All groups share one centre, and each spreads out both ways along 13 directions, with some noise.
Some rows, each with its group after it:
[ 36 -34   5  -2 -25  13 -20 -14 -52  -1  -2 -21 -40  36 -32   2 -20 -19
  -8   6   4 -20  -7 -30 -36]
sipum
[-37   1  35  17 -15  -7  23   8 -12 -25  -5  21  20  15  -4 -17 -20 -33
  27 -21   0   6   3  33  16]
zurub
[ 11 -28   5  27 -29  -6  18 -36  25   6   0  10   9 -30  -1 -13  21 -10
 -29 -32  13  -5 -38  11   7]
Kun
[-26 -31 -17  12 -12  -8 -16  14 -23  13   6 -37   5 -20 -25 -46 -18   2
  14  -3  16 -18 -31 -13   5]
vizef
[ 22   1 -11  33  10 -13 -35 -26 -35  12  29 -16 -21  -5   0   5 -23 -26
  16 -12  21   9   0 -31 -14]
sipum
[  6 -21  21  20  -6 -31  31 -16  -2  -6 -17   0  19  -8 -41   4 -33  22
   4  41 -20  -3 -20  17  -5]
vizef
[-29   0  -1  -6 -28  17  25  17  34 -14 -31 -18  51 -10  -7 -16  24   2
 -10  31   7   0 -21  13 -22]
zurub
[ -7  -9  15   9 -11   7  -5  -7 -27 -14  28 -14 -24 -17  -5 -41  -2  -9
 -33 -34  -9 -16 -32 -19 -12]
sipum
[-16 -46 -16   7  19  -6   8  19  -4  19  20 -19   5 -16 -17 -31  28  11
  -6   6  26  11 -19 -20  20]
zurub
[-25 -28 -19 -27 -12 -35 -42  -6 -10  38 -11  -8   2  20 -13  13  -7  13
  37  18  15  16   9 -23  10]
zurub
[ -3  12  -6  10  32   5 -24  33 -34 -23  17 -16  22   7 -13  18 -23  -9
  30  12   4   3  -2 -11   3]
Kun
[  9 -59  -5   2   0   5   8 -11  -4  18  20   4  21  33  -5  -1   8 -26
  -1 -35  26 -25 -10  -8   4]
sipum
[ 49  12  -6  12   0 -11  12 -12   0 -13 -20  -4 -22   0  -2  24 -17 -10
  15  47  -6  21   6  -1 -25]
sipum
[ 14 -44 -17  27   5  -5   3   0  -6  -9  25 -13  -7 -20  21 -51  28 -57
  11 -41  34  15 -49 -18  15]
zurub
[ -3 -51  20  -6  -2 -30   9 -21  -8  -9  -4  14   9  25  -9  -6   5 -25
  29   1   1  21  -5  -1   9]
zurub
[  8 -27 -13 -11   8  23  -6  18 -30 -37  -8 -13  33  38 -23  41 -35 -24
  29  20   4  -6  13   1  16]
sipum
[ 15   1  11  42 -20  25 -21 -47 -14 -26  21   3  16 -15  -7  50 -17 -19
 -44 -24   7   9 -10 -12  -6]
sipum
[-13 -11  15  26  -5  -4  43  -5   0 -30  17   3   6 -11  22 -52  -7 -47
   9 -26   6  14  -3   5   8]
zurub
[ -8 -63   0 -42  -5 -37  12   2   2  16 -24  17 -12  26 -17   0  26  17
  13  27   2  37  -9  -9  32]
Kun
[ 32 -16 -24 -34  16   1 -14  36  -7  24  -2 -11 -27  25  -5   7  49  13
 -14  27  14  21 -36 -44 -32]
sipum
[ 12 -14 -15 -10   5 -16 -11   7 -15 -17   5  12 -11   7  18   7 -31 -25
  33 -26  -6   2 -14   8  42]
Kun
[ 10 -26  -8 -16 -15  -3 -10  32  -3 -18 -43   9 -14 -15 -26  12  45  14
  10  12   8  25 -62  21  33]
Kun
[-15  23  -9  12 -30 -11  41   7  28  12  -5  -2  -5 -28  18 -41 -19   0
 -24  -6  -1  -4 -26   9 -14]
sipum
[ 26 -17  -3   2   4 -11   7 -20   2  -5  -9  20 -27   0  15   4   1 -22
  28 -18   1  13  12  19  39]
vizef
[-12 -13 -26  10 -11  13 -16  38 -18 -14  -4 -20  28   5  -5  -8 -17 -42
  40 -13  30  -2 -24   3  14]
vizef
[-20  26 -13   7  -9   3 -18   3   5  31 -11 -28  -2 -11  -7  -1   2  23
   0  40  15  14  25 -18 -28]
Kun
[-25 -65  19 -12 -19 -41  27  16  -6  16 -26  -5  23  20 -46 -49 -12   4
  47  16   3 -22 -29  27   7]
vizef
[-20 -11  44  20  21  18  32  13  -9 -38   7  -3  44   8 -24 -17  18 -13
   4  19  -2   5  10  17 -16]
zurub
[ 41 -30  19 -16  -6  -3   0   6 -30 -50 -24  13 -11  40 -15  26   9 -40
  30   8 -10  20 -34  10  -5]
zurub
[ 35 -23 -13  22   3 -17   1 -16  -6 -22  -1   3  14 -11  -6  14 -37 -21
  28 -12  -6 -17 -30  26  27]
vizef
[ -9 -55 -39 -18 -20 -28  18   9  29   0 -25  -3  42  -8 -10   8  -1   4
   3  32  11  27 -59  -6  27]
zurub
[ 11 -50  10  -4 -41  13  57  19   4  -4 -39   9  -4  28 -22 -26   9 -23
   2  -2  12 -25 -17  36  -2]
Kun
[-20  19 -14  -8  16   1 -11  68 -30 -21  33 -12  -3  -9  13 -36   5 -21
   0 -30   3   5 -62 -18   0]
sipum
[-19   8  12  15  16  40  18  21  -1 -10  15 -27  12  -3   2 -45  36 -19
 -16   8  18   4  21 -12 -38]
Kun
[-22   7  11   6 -43   8  15 -20  15 -15 -21 -19  -4  -1  20 -42  11 -43
   3  12  11  27  10 -11 -39]
zurub
[-44 -33  -1   6  31  -7  20 -24  18   3  22 -18  40 -24   5 -32 -14  13
  12  16  -5  -2  51  -5  34]
sipum
[-25   7   0  22   1 -16  35  27  14  11  -1  19  14 -18  -3  -7  -8  10
   0  -5  12  18 -21  24  30]
vizef
[-28  10  26   1  18   6   9  22 -21 -25   6  15  -3  16   2  -7   0 -22
  28 -14   1  17  27  17  25]
Kun
[ -1  17  15  13  15   0  -1  -3 -23 -23 -13  -1 -42 -22 -14   2 -10  14
  26  36 -16  34  41   8  25]
vizef
[-18  25  -2 -24 -49  -4  24  17  20   7 -48   9   8  24   2   4 -23  -4
   9  21  -3  -4   3  19 -19]
vizef
[ 46  19   1 -20 -27 -10 -48 -18  -6   6 -49  15 -48  10 -10  43  11  11
  24   6 -13  -1  -7  18  -8]
Kun
[ 13  -6   1  12  46 -18   0  -5  -9   6  33   5   0  16  23 -18   9 -34
  40 -12  12  11  19 -10  -8]
sipum
[ -4  -8  13 -21   3 -18  29   1  -4 -25 -15   8  12  11 -14   7 -52  21
  15  31 -45 -18  11  22  14]
vizef
[ -7   4  33   2  10  20  38   2  -9 -10  17   1 -23   1  -2 -37   9   6
 -32  -8 -20 -20  22   7 -16]
zurub
[ 23 -12 -40  11   9  24  32  17  32  22  -1 -41  -8 -40  14 -63  26  -1
  -9  13  22 -28  -9  -2 -13]
Kun
[ -5  32  14  13 -28  30  30  -7  41  -4  -6   5  35 -27  -5   8   1  28
 -61  -3 -17 -36 -12  28 -17]
zurub
[-13 -37  20  -3 -31 -11  12 -13 -20 -25   2  14  26  38  -9   3 -36 -42
   2 -26  -1  -3 -21   1  -1]
Kun
[  5  14  24  26  27   7   7 -29  -2 -26  20   9  11   5  24  -1  -5 -40
  25  -8   0  19  48   3  -6]
sipum
[  9  42  10   8 -13  11   8 -26  13  -8   4  20 -16   3  40   2 -23 -29
  -4 -44 -10 -15  31  18  -2]
Kun
[  7 -24 -31 -34 -24  -2   9  37  -3  -9 -57 -15  -1  18 -20  10 -38   6
  44  35  -9 -20  -7  29  32]
sipum
[ 12  -3  11   0 -19 -20 -42 -12 -22  14   2   9 -18  -4 -19  -7  -4  10
   9 -48  -8 -44 -46  18   3]
Kun
[ 20  -5 -16 -16 -34 -11 -11 -22  -2 -20 -32 -12 -40 -11  24 -27 -24 -31
  38  -4 -10  -3  -4  11  16]
Kun
[ -8 -14  -7  18   0  14  29  19  12 -29 -19  18   2 -28   5   4  13 -21
  17  -8  18  35  -1  32  69]
vizef
[  3 -20   8   4   6 -10  28  -7   7 -44 -21  -5  27   9   1  10  -6 -27
  34  49  -4  46  11   3   0]
zurub
[ -5  36   5   4  18  -4  16  28  12  12   0   2  -1  -2   8  -3  29  10
  -3  26   8  27   7  -2 -22]
vizef
[ 20  45  -8  25  25  21 -14  23 -11 -32  30   9  14 -11  14  38 -11 -14
 -17 -28  -1   2 -28   0   7]
vizef
[ 17 -26   7  -5  23 -32  14  15 -23  -1  -2   8 -13  14 -24   8 -13  12
  23  30  -8  15  -8   1   9]
vizef
[ 13  12   4   4 -31   4 -30   9 -20  14 -19  -3 -42  -1 -21   6  29  -3
  -8   2  20  18 -33 -11 -22]
vizef
[ 20   9  22  21 -18  -7 -16 -38 -18 -32   1  13 -18 -27 -15  22 -12   6
 -19 -17 -25   5 -31  11   8]
sipum
[ 20  -2 -12 -23   2 -10 -18 -15   8  13 -23 -26 -15 -23 -26   0 -14  54
   4  44 -36 -36   7   9  -2]
zurub

New rows. What belongs after each?
[-37  45 -25 -19 -15  11  23  12  56  37  -2   8  32 -11  38   2  -6  29
 -40  -8  -1 -17  22   4   2]
zurub
[-19 -49  13 -38   2  24 -14   1 -21 -40  -5   3  13  14 -17  -1  -4   3
  15 -34 -28 -35  11  28  63]
sipum
[-40  21 -21  17  -6  -7   0   6  24  -8 -17  -8  51 -33  -6  29 -29  18
  11  34   7  27   5   7  32]
sipum
[ 14   8   2 -35  22  -3 -18  22 -17  24  -3  -9 -25  23 -18  -7  21  40
   8  26 -22 -27  14  -2 -28]
Kun
[-20  30  33  18   4  28   4 -13  -2   7   3 -10   3  17  -6  -3  27  -4
  -6  24  14  15  64 -11 -50]
Kun
[ 45 -26   1   1   8   0  -3 -24  10  -6  -1  15 -14  -2   8  10  42 -13
  -1 -13   4  12 -19   2   9]
Kun
[ 42 -38 -31   3 -40  18  31 -19  15  12 -29 -22  -3   6 -14  11 -19  -6
 -25  33  14 -17  -2  -5 -13]
sipum
[ 14 -29 -34   6 -14  -7  24  15  39  17  -9   6  41   4  18  -3  25 -32
   7 -10  40   7 -45   5  -1]
vizef
[ 15  19   2  17  26  12   4  12 -31 -13  22   1 -32 -18  -4   0 -33  12
 -10 -20 -18 -30   3  11  22]
zurub
[ -2   4 -45  -5 -23   7 -36   5  22  15 -11 -32  20 -18   4  10   9  -2
  -2  16  23   6 -28 -21 -12]
zurub
[ 31 -21  32  20 -12 -10  10 -65   0  -1 -11   3 -29 -22 -32   4  -5  35
 -27  20 -29 -12  14  14 -10]
zurub
[ -3  39 -14  38 -14  19  24  30  15   0 -31  -1   8 -35 -18  14 -22  15
   8  19  13  -9  -2  45  28]
Kun
[ 43 -44 -14 -22  -6   1   7  29 -36 -19 -22   4 -60   8 -26  15  10  11
 -14  20  -6  28 -42 -15  24]
zurub
[ 22  44  -2  20  12 -44 -11 -13  -6   8   2 -13 -47 -49   2 -12 -13  29
   0  51 -16  46 -19 -23 -29]
sipum
[  6 -37 -13  16  13 -15  -2  11 -21  19  32   1 -24 -26  -8 -30  -4   7
  -4 -50  12 -20 -41   4  47]
zurub
[-50   9  22  24 -30  22  12 -19   9 -18   1  -9   7 -38   9 -49   0 -15
 -10 -30   1 -11  15  19  12]
sipum
[ 23   5  24   1  35  10 -10  -7   1 -21  19  29   0  12  21  20  57 -20
  -6 -28  -2  21  -9   0  -4]
sipum
[ -3 -21  -1 -17 -25 -11  21  24  -7 -31 -62  14 -10  14 -28  23 -17   5
  35  43 -12  30  -6  36  42]
Kun
[-59   6  -6   8 -45  13 -10  19   5 -15 -35 -14  33 -26 -24  -4 -25   1
  19   1   8  -3  -9  33  40]
sipum
[-16 -21  -2 -27  22  -8  26  12  14   8  -1  -3  23  13 -11   4   4  34
  -5  40 -18   4  22  -7   5]
zurub
[-23  -6   2 -20  22   9 -18  32 -25   1  31  -3   2  23   3 -12  25  -8
 -15 -19   9   5 -14 -34 -14]
sipum
[-17 -23  21 -33 -13  -8  46  24  10   5 -26   2   0  23 -17 -40  25  21
 -10  30 -18  -5 -10  11 -19]
sipum
[  0  27  37  17 -41  21  26 -11   2 -18 -51  10 -19   7 -21   0 -15  -3
  12  12 -16 -17  33  53 -12]
Kun
[ 21  -1  22 -29 -17  -3 -11 -13  -7  -5 -23 -10 -42   3 -24  -7  16  32
 -10  29 -32 -12  -8  -2 -35]
vizef
[ 41 -38 -32  -9 -10  16  11  18   9   9 -17  -4  16  29  -9  33   6 -13
 -10  23  24  -3 -18  -9 -12]
sipum
[-21  -2 -24   0 -36  24 -20  36  -9  -7 -14  -6  21  12  -3   6 -15 -35
  14 -35  30 -18 -30  13  18]
sipum
[ -1   6  15   9  27  24  14  13  -6 -49 -20 -14 -13 -30 -24  -2  33  17
   6  57 -16  41  22  14  15]
vizef
[-16 -44   9 -21 -51 -41  10 -15  -7   1 -30  16  -7  14 -15 -11 -30  -7
  13  -5 -10   9 -38   8  19]
zurub
[ -9  26  26  -1 -16  15  -3  10 -17 -11   3  17 -30  -2 -12  18   7  24
 -52 -10 -15  16 -11  -9  -3]
vizef
[-19  11  35 -17  -4  12 -35  -5 -14 -15  10  25 -18  -3   8  -8  45   0
 -17 -51 -14   2 -12   8   9]
sipum
[ 14  -2 -33 -17   9 -14 -13  26 -32  10  17 -20 -29  20   9 -11 -44  -7
  15   7   4  -8  -9 -38  -9]
sipum
[ 23 -37  35   0 -36  35  -4 -13 -22 -35 -26  -4 -20  12 -33 -11  32 -21
 -11 -16  -4 -19 -20  21 -12]
sipum
[  3  -4 -17  -3   1  35  29  13  23 -10 -15 -17  26  17  11   8  10 -18
  -5  37  13  15  26  -7 -17]
sipum
[-32 -33 -24 -12 -41 -10  23  12  48  13 -38 -21  39 -32  -4 -40  27   8
   1  23  19   6 -45  13   5]
zurub
[ 31  15  13   7  15   5  16   9 -31 -41 -22  -3 -46 -10 -24  17 -35  19
  15  43 -36   7  26  22  19]
zurub
[  2  -1  16 -12 -15 -22 -57  -8 -29 -14 -21  -1 -30  -7 -25   9  18  12
  27  -4 -13   7 -31   8   5]
Kun
[-19  24  13   6 -23   4   2 -23  10  -9 -16  -1   2  14  28 -12   1 -41
  25   6  11  30  38  -4 -25]
zurub
[  2 -10 -36  -3 -23  -8   5  20  23  22 -23   9  31   8  -7  34 -18   0
  11   9  22   0 -23  12  21]
sipum
[ 23  -8  29  25  30  22  -2 -18  -3 -13   8 -12  15 -10 -34   6  36  20
 -12  18  -6 -20  11  11 -24]
zurub
[-29  23  27  -5   1  18  54  16  -2 -45  22 -14  21  10  25 -66 -30 -27
 -21  -9 -35 -30   7   0 -37]
zurub
[-70  41  -3 -39 -11   1 -10  40   0  -2 -10  -8 -11   2  15 -17  -5  19
   0  25  -7  37  30 -22   6]
Kun
[-12  19  30 -17  -6 -10  20  -7   9 -19   1   6 -37 -33   9 -47  24  31
 -41  -1 -42   8 -21   1  -9]
sipum
[-21 -26 -25  -4 -21  17 -14   9  -8 -20 -10 -19  12 -23 -11 -11 -30  -5
  15 -22   1 -28 -13  17  52]
sipum
[-18  31 -32 -24  -2  -3   6   9  36  14 -15  -5  29  -9  16  29 -29  35
  -8  39 -13   3  26  -3  10]
zurub
[ 21  21  -9 -31  20 -15 -15  23   2  -4  -1   8 -43 -17  21  -9  35  17
 -10  -4 -19  20 -37  -9   1]
sipum
[-12  27  17  12  25   8  15   1   8 -37  10   0   6 -22  22 -27  17 -18
  15   2 -11  22  20  11   2]
sipum
[ -3   2   0  42   7  -4 -41 -40  -3  13  31 -14  20 -18  18 -19   8 -41
  33 -39  34 -11   8  -6  -8]
zurub
[-32 -17  12   0  17 -43  18   4  17   5  -6  10  13 -28  -2 -54  11   7
  54  -7  -6  -3  -7  42  45]
sipum
[ 26  -7   6   0 -16 -18  18   1  -4  -2 -27  -4 -21   2 -17  -8 -10  10
   9  33 -13   1 -21  14 -14]
sipum
[-22  -3 -24  -5 -38 -25  -2  21   9  31 -14  -8  -9 -29  -6 -28 -16  20
 -10 -10   8 -13 -53   5  17]
sipum
[ 44  -3  33  -8   9  -6  17 -24   4  10   6  26 -30  38  14   4  53 -13
 -21  -1  -2  14   3 -13 -56]
sipum
